There are 4 ways to turn a row about zero (a turn may also mirror it). The second row of each pair is the first, turned, with some noise. The first 40 pairs use one turn. New pairs use 2 turns, one after the other, and a turn may come again.
Known pairs, each followed by its turns in order:
-0.771 -3.895 1.745 1.786 -0.136 -2.801 0.298 -3.687 3.999
-2.478 -1.177 -1.857 2.478 -3.107 3.626 -3.552 -1.518 -1.906 => K_753

2.205 -2.439 2.307 0.807 0.252 -3.177 0.011 -2.986 -0.487
-3.425 -2.492 2.238 1.509 -1.065 2.525 0.268 0.408 0.033 => K_27

1.560 -3.462 0.299 0.024 0.831 0.570 -2.930 -0.579 -0.731
-2.170 -1.099 -3.638 0.580 0.683 0.532 0.123 2.195 -0.631 => K_753

0.695 -2.379 -3.134 3.108 -2.547 0.545 3.172 -2.016 2.778
-3.690 1.397 -1.764 -2.267 1.287 0.800 4.365 -0.716 -3.294 => K_27

-3.922 -1.845 -3.045 0.868 -0.756 3.224 -3.137 3.089 2.771
1.758 1.021 1.091 4.543 0.830 0.363 -3.912 -2.517 4.173 => K_995

-0.703 -2.366 -3.478 -0.414 -2.707 -3.486 1.285 -3.089 2.509
-3.075 -2.582 1.985 -1.545 -1.237 0.899 -5.241 -0.288 -1.294 => K_753

3.802 -3.887 -0.081 -2.599 -2.872 -0.005 0.520 2.975 3.230
-3.550 -0.654 -1.263 2.299 -0.860 -5.234 3.507 -0.975 0.789 => K_27

1.961 -3.229 -3.970 -1.082 2.863 1.585 -1.840 -2.248 3.533
-0.794 1.415 0.027 1.548 -2.990 1.437 2.218 4.623 -4.115 => K_643

-3.383 -1.721 3.302 -1.756 3.404 2.629 -3.055 -2.781 -0.696
2.818 -2.016 5.495 -1.569 0.734 -0.303 -0.461 3.403 0.742 => K_27

3.363 1.510 -0.181 3.430 0.184 1.688 -2.594 -2.986 -2.150
0.533 -0.809 -2.026 0.886 -2.373 3.317 -0.278 4.480 -2.999 => K_27

-3.630 -1.038 -0.661 3.342 -1.143 3.545 -2.512 -3.019 -2.459
0.835 0.233 0.713 -5.550 -1.025 1.673 -1.011 4.587 -2.285 => K_27

1.306 -0.539 2.991 -3.955 -3.581 2.684 -1.349 0.336 -2.882
-0.565 -2.411 -2.246 4.118 -4.440 -0.397 0.953 1.935 -1.344 => K_995

-2.416 0.464 1.268 2.194 0.992 2.608 0.020 1.421 0.362
4.122 -0.476 1.001 -0.442 0.631 0.691 1.133 -0.786 0.560 => K_643

-3.782 3.355 3.401 2.153 -4.021 1.874 -1.631 -3.401 0.018
2.374 -3.857 0.889 2.955 1.979 0.741 1.356 -6.086 -0.275 => K_753

-1.931 -2.635 -2.868 -3.744 -2.425 -1.223 3.496 0.337 2.464
-2.840 -2.339 3.785 -1.391 -3.204 -0.672 -3.074 1.510 2.538 => K_753

3.134 -1.480 -0.363 -0.201 1.437 -1.974 -3.560 -0.597 1.316
1.819 0.772 1.712 -1.695 -1.057 -3.005 -2.775 0.404 -2.152 => K_995

3.269 -0.762 -3.566 1.184 -0.605 3.052 -2.562 -1.871 -2.556
-0.130 -2.461 0.334 4.943 -0.548 -1.436 -1.793 2.441 -2.896 => K_643

2.648 -2.885 1.806 -3.182 -2.367 -1.435 0.581 1.159 -0.091
-3.852 -1.231 0.312 -2.231 -3.206 0.928 -2.034 0.301 1.216 => K_643

2.083 -2.219 0.559 -3.821 -2.960 1.356 -0.283 -3.646 1.321
-2.282 -2.909 2.146 0.811 0.120 -3.326 0.926 0.513 -4.165 => K_27

-2.928 -1.469 -0.571 -2.525 0.642 -1.063 -0.733 -3.878 2.144
-1.892 0.645 -0.226 -3.084 0.861 1.215 1.962 0.484 -4.188 => K_643

2.828 -2.087 -2.125 -2.227 -0.708 -2.241 1.800 -2.075 -1.321
0.244 0.204 -1.698 -1.525 1.503 -3.643 0.583 4.176 -0.510 => K_995

-1.701 -3.735 -3.432 -3.647 -3.656 1.794 -0.897 3.273 -3.738
2.892 1.439 -4.787 5.126 -1.299 -1.804 -0.675 2.683 3.636 => K_995

0.527 0.542 -3.615 -2.215 -0.703 -2.967 -2.964 -3.799 -0.051
1.876 -0.217 -0.181 -2.391 0.298 -0.189 -4.188 4.957 -0.414 => K_995

-2.382 2.237 -1.686 -1.709 3.074 0.776 -1.252 0.979 2.422
0.831 -0.532 3.045 -1.246 -0.467 1.385 -1.529 -0.372 4.232 => K_995

-0.721 -1.918 2.798 2.955 -2.976 1.757 0.794 -3.752 1.910
0.814 -4.660 0.563 -2.113 -0.954 -3.050 3.465 -1.469 -1.294 => K_643

-3.765 -2.969 1.381 2.727 1.681 -3.761 -1.412 -1.844 -1.936
6.370 0.696 0.207 -0.806 2.632 1.546 0.605 -0.857 -2.878 => K_995

-3.347 3.766 1.621 4.011 1.419 2.715 2.409 2.737 -1.626
2.657 2.342 4.399 2.446 0.738 0.167 5.312 -1.454 -1.749 => K_753

2.573 -1.481 3.861 2.169 1.902 2.651 -0.418 1.186 -3.624
-2.008 2.879 -3.728 2.389 1.389 -0.836 4.516 -0.354 -0.026 => K_753

-2.545 -2.745 1.167 3.974 -1.913 1.270 0.012 -0.509 0.452
1.054 0.002 -0.423 3.070 3.836 1.696 -0.285 -2.585 -1.822 => K_995

-0.463 -2.866 -3.206 1.260 3.145 -0.033 -1.173 -3.081 -3.667
-0.450 -0.242 -2.051 4.618 -0.441 2.115 -0.004 -1.622 -4.583 => K_643

0.383 -0.059 2.167 -1.852 3.803 2.160 -3.113 3.104 -3.423
2.215 0.399 -3.645 0.269 0.207 -2.212 4.671 3.216 0.604 => K_753

2.194 0.306 -2.656 -1.495 -0.622 -2.148 2.074 1.914 -3.176
-3.825 1.930 0.294 2.907 -0.997 -0.853 -2.911 -1.452 1.256 => K_643

3.095 0.687 -1.036 -0.102 -2.524 -2.357 1.615 1.869 0.016
-2.606 3.685 -1.518 -0.425 -0.729 -1.134 0.781 1.961 -0.721 => K_995

2.029 -0.376 1.953 -2.692 3.377 3.112 -2.379 0.332 -2.920
1.288 0.766 -4.115 1.381 1.143 -3.306 2.317 2.207 1.688 => K_753

-2.993 3.476 -2.004 -2.687 1.295 -1.330 3.051 -0.207 0.128
-0.088 5.280 0.185 -1.778 1.860 -1.769 -1.095 -1.729 -1.310 => K_643

3.056 -2.005 0.379 1.667 3.298 2.765 -0.760 1.584 3.536
1.008 0.150 -1.263 2.029 0.685 -0.314 5.593 2.608 1.913 => K_27

3.712 -0.932 0.472 -1.377 -1.545 2.522 -0.408 2.826 0.644
-1.219 1.384 -1.370 -0.868 1.762 0.932 0.855 1.429 4.537 => K_753

-1.344 -0.743 1.313 -3.844 -0.141 2.188 0.788 -0.192 -1.632
0.686 0.525 2.629 0.125 1.960 -3.284 -2.240 0.796 -0.236 => K_27

2.531 2.913 3.350 2.806 -2.108 1.261 1.484 2.628 0.125
2.601 -2.016 0.720 -0.397 -1.006 -3.327 -0.424 0.172 5.400 => K_643

2.895 3.497 2.892 1.858 -1.142 -1.607 -3.178 1.681 -1.636
0.423 -2.932 -3.467 1.869 -2.710 1.350 -3.205 1.512 2.311 => K_27

New pairs, each followed by its turns in order:
2.106 -3.991 1.684 2.374 1.363 -3.827 -2.866 0.240 3.800
2.461 -0.584 4.647 2.632 1.263 -1.091 -3.615 1.226 -3.165 => K_753 K_643

0.011 -0.940 0.196 -2.177 -1.241 -3.828 3.485 2.809 0.970
0.848 -3.108 1.983 -3.116 1.487 3.391 1.131 -1.292 -1.888 => K_27 K_27

-1.007 -3.547 -0.293 0.061 0.697 -2.945 2.869 1.974 3.673
0.194 -1.848 2.783 -0.952 5.251 1.553 1.048 -2.258 -1.419 => K_27 K_27

2.246 -0.087 -3.472 -3.351 0.131 3.304 -2.485 -2.229 1.965
-0.165 0.598 -0.391 -3.775 -0.225 -0.415 6.008 -0.143 0.174 => K_643 K_753

-1.662 -1.840 3.199 -0.895 -0.835 -0.524 1.669 -2.148 2.190
-1.807 -1.426 0.112 -0.651 -1.697 -3.505 -1.394 0.272 2.196 => K_643 K_753

-3.056 1.451 1.496 3.864 1.058 3.621 3.844 3.864 1.469
0.202 4.825 1.614 3.503 0.285 0.851 2.007 -5.616 1.992 => K_753 K_753

2.586 -0.704 3.173 -3.421 -0.682 3.411 -2.844 -3.458 3.465
0.483 -0.135 2.321 3.473 0.106 0.744 5.284 5.016 -0.895 => K_753 K_643

-3.404 2.063 0.504 0.899 -1.444 -0.076 -1.974 -3.661 2.323
-0.512 2.775 -0.725 -0.226 -2.907 -3.774 0.787 2.157 -0.852 => K_643 K_753

0.951 -3.567 2.463 3.992 -1.469 2.617 -1.745 -2.190 3.948
-0.180 -3.024 -0.679 1.533 4.006 0.304 -3.082 -5.558 2.495 => K_753 K_995

1.177 2.466 -0.040 1.965 0.235 3.231 3.549 -3.923 -3.868
-2.657 -0.024 0.341 0.982 -5.280 4.389 -0.435 -1.688 -1.756 => K_643 K_27

2.046 2.980 1.284 -1.624 -0.775 0.869 -1.490 -1.084 2.156
-3.703 0.553 -1.180 -1.153 0.395 0.222 -0.387 1.784 -2.168 => K_27 K_753

-3.728 3.148 -2.609 -4.016 -3.025 -2.263 3.254 -1.841 -2.772
4.274 -3.063 4.527 -0.435 -0.877 3.657 -4.411 -1.623 0.010 => K_643 K_27

-1.594 1.559 1.550 0.991 -0.542 2.843 -1.960 1.942 2.715
-0.578 1.174 0.499 2.653 -0.909 -1.805 3.248 -3.027 0.071 => K_27 K_27

0.711 0.696 -1.542 2.075 -3.299 0.960 -2.591 1.795 -3.863
1.477 1.003 -3.064 -1.925 -3.804 -3.015 -1.885 -2.126 -1.011 => K_27 K_27

-3.119 -1.968 1.722 -1.282 -0.092 -3.312 -1.203 3.933 -3.607
3.870 -2.214 1.751 -2.303 1.695 -0.734 2.515 4.027 -2.657 => K_643 K_27

-2.216 -0.618 -3.478 3.767 2.398 -1.304 1.884 -0.786 2.714
0.444 -1.642 -3.421 2.067 -3.678 1.674 0.763 -3.455 -2.110 => K_753 K_995

-2.246 1.752 3.235 -3.560 1.409 1.267 1.671 1.122 1.801
1.561 0.130 3.238 -3.396 -0.229 -3.067 0.275 -0.978 -2.553 => K_27 K_995

-3.659 2.551 -2.806 2.344 -1.863 -2.806 2.689 0.014 1.386
2.786 3.141 0.228 2.208 -3.184 -2.050 -1.962 -3.156 -1.951 => K_643 K_753

-3.515 -3.438 0.852 -2.046 3.661 -3.063 -0.613 2.748 1.954
-4.010 -5.021 -0.266 1.700 -0.408 1.509 0.308 -0.414 3.792 => K_643 K_995

-0.440 3.627 -0.993 0.853 -1.841 -3.247 -0.348 -0.505 -1.136
0.344 -0.328 0.750 -1.298 -2.685 -1.081 0.347 1.960 -3.597 => K_27 K_27

-2.580 3.486 1.591 -1.214 0.503 -2.763 -3.437 2.210 3.334
-4.012 -2.045 -1.353 1.546 -1.296 -4.865 -1.326 2.610 -0.798 => K_753 K_995

-3.442 -2.503 -0.812 0.688 2.450 0.740 1.323 3.357 -2.193
-3.506 -0.353 3.745 -1.745 -2.573 2.741 0.191 0.334 0.631 => K_27 K_995

-0.231 -0.237 4.002 1.338 -0.504 3.661 2.563 1.002 -1.928
-0.431 -0.384 0.380 0.552 0.272 -3.505 -2.211 3.340 -3.822 => K_643 K_995

-2.791 0.843 2.741 3.169 2.571 -2.065 -3.355 -2.784 -0.842
1.896 -3.342 2.544 -2.705 -4.476 1.733 -2.087 2.643 -0.651 => K_27 K_643

0.687 3.651 -3.803 3.367 1.873 0.002 -0.931 -2.340 -3.968
0.663 -0.126 -0.053 -0.289 7.047 -1.898 2.298 0.223 2.499 => K_27 K_753

-0.497 -0.888 -0.656 -2.650 -1.377 2.900 -0.952 3.580 -1.108
-1.021 -1.101 2.297 0.665 0.786 -1.829 4.468 0.737 1.817 => K_995 K_643

-1.793 0.601 -2.805 0.211 3.972 2.575 -1.953 -3.771 -1.982
-1.974 3.423 -2.210 -3.083 0.325 0.094 3.201 1.347 -4.520 => K_753 K_753

-1.023 -1.575 -1.870 3.556 -1.788 3.770 3.177 -1.957 -0.098
4.237 -1.693 -1.926 -0.606 1.105 1.710 2.813 -3.398 0.856 => K_753 K_643

-1.005 2.706 -0.295 3.598 -0.928 -0.955 -3.557 -2.750 -1.138
-0.364 3.093 2.343 1.487 0.473 3.552 3.061 0.003 1.906 => K_643 K_27

-3.463 -1.595 3.253 3.583 1.546 -1.097 3.139 -2.312 -3.972
4.884 -1.533 -1.332 3.632 -0.484 0.829 3.738 2.013 3.081 => K_27 K_753

3.628 -3.743 3.520 1.177 0.950 -1.769 1.625 -2.358 -0.948
1.086 0.254 -1.811 -0.487 2.933 4.968 -3.384 0.916 2.321 => K_753 K_995

0.737 2.845 -3.840 -2.389 -1.905 -0.927 1.979 -2.168 0.126
-1.174 -0.690 -1.887 -0.161 3.060 -4.337 -0.197 -1.648 -3.517 => K_27 K_753

-2.427 -2.668 -1.802 -3.777 -1.896 -2.882 3.812 -3.553 2.287
3.258 3.717 -0.809 0.350 -2.947 2.861 -0.086 -0.483 5.240 => K_995 K_643

-0.815 -0.130 -1.453 3.504 3.054 1.505 -1.112 -1.533 2.551
0.110 2.237 -0.842 1.034 3.397 0.394 4.089 1.192 -1.711 => K_753 K_753

-1.139 -3.229 -1.129 -0.608 3.638 1.143 3.299 -1.474 -2.636
4.195 0.504 -2.693 -2.099 1.543 -1.217 -1.193 -0.688 2.897 => K_27 K_643

-3.314 -1.532 1.266 3.453 1.232 -2.210 2.263 -0.272 -2.008
-0.289 0.272 -1.909 0.633 -1.299 -3.973 2.268 -0.309 -3.863 => K_643 K_643

-2.073 3.183 -0.044 2.955 -0.609 -3.580 1.150 -3.486 -1.832
1.040 1.195 3.327 0.767 0.526 5.311 1.179 -2.710 -1.467 => K_643 K_27

-2.064 3.308 -3.782 -1.764 -2.990 2.108 1.859 -1.267 -3.675
1.141 -3.189 2.404 0.709 -3.209 4.322 -3.129 0.847 1.758 => K_643 K_27

2.518 -3.722 2.192 1.734 0.658 1.314 -3.575 -1.158 3.870
-1.058 -0.613 -5.172 -0.311 -0.768 -0.740 1.323 -3.825 -3.205 => K_995 K_753

2.676 -0.090 3.050 -1.628 1.059 -3.392 -3.880 3.859 -2.895
-0.864 -4.018 3.791 -0.537 1.594 0.215 5.091 2.588 1.981 => K_27 K_643

1.527 -3.156 0.114 -3.126 -1.107 -2.646 2.408 -0.397 3.809
1.155 -2.635 -1.153 -4.511 -1.640 -4.188 0.198 -0.262 -0.626 => K_753 K_27

1.562 -3.971 0.944 0.334 0.836 0.945 -3.937 -1.522 -0.595
-1.106 3.461 -0.550 4.008 -0.623 0.627 3.536 -0.317 -0.717 => K_27 K_995

-0.885 2.329 0.379 -0.681 -2.169 -3.519 -1.900 -3.864 0.856
-2.597 -3.191 -1.431 1.338 -0.006 1.051 -0.553 1.971 -4.279 => K_753 K_643

1.428 -1.264 1.482 3.699 -4.001 1.454 -1.672 -2.255 3.374
1.967 0.855 2.156 -2.233 -2.168 4.377 -2.734 3.528 1.319 => K_995 K_27

1.895 -1.640 -1.984 -1.193 -2.107 0.410 -1.678 -3.875 0.805
0.389 1.143 0.864 -0.171 -4.461 0.033 0.288 0.304 3.642 => K_995 K_27

2.067 -3.633 3.064 1.970 0.541 2.858 -3.031 3.773 -0.272
-3.378 -3.235 -2.576 1.692 2.080 -3.301 2.433 -2.139 -0.842 => K_995 K_643

2.519 -2.889 -0.680 -1.020 -2.883 3.434 -2.109 -1.769 -1.297
-2.182 0.355 1.063 0.698 1.596 1.505 -1.818 -3.789 3.526 => K_27 K_643

-3.820 -3.244 0.742 -0.955 2.545 -2.711 2.513 -1.975 0.808
1.058 1.536 1.308 0.125 2.886 -0.232 -3.100 0.211 -5.235 => K_643 K_27

-2.777 -3.614 -0.057 0.995 1.366 3.609 2.298 -1.415 -0.793
0.891 -0.167 1.563 -3.026 3.409 -3.678 1.413 -1.601 -0.842 => K_995 K_995

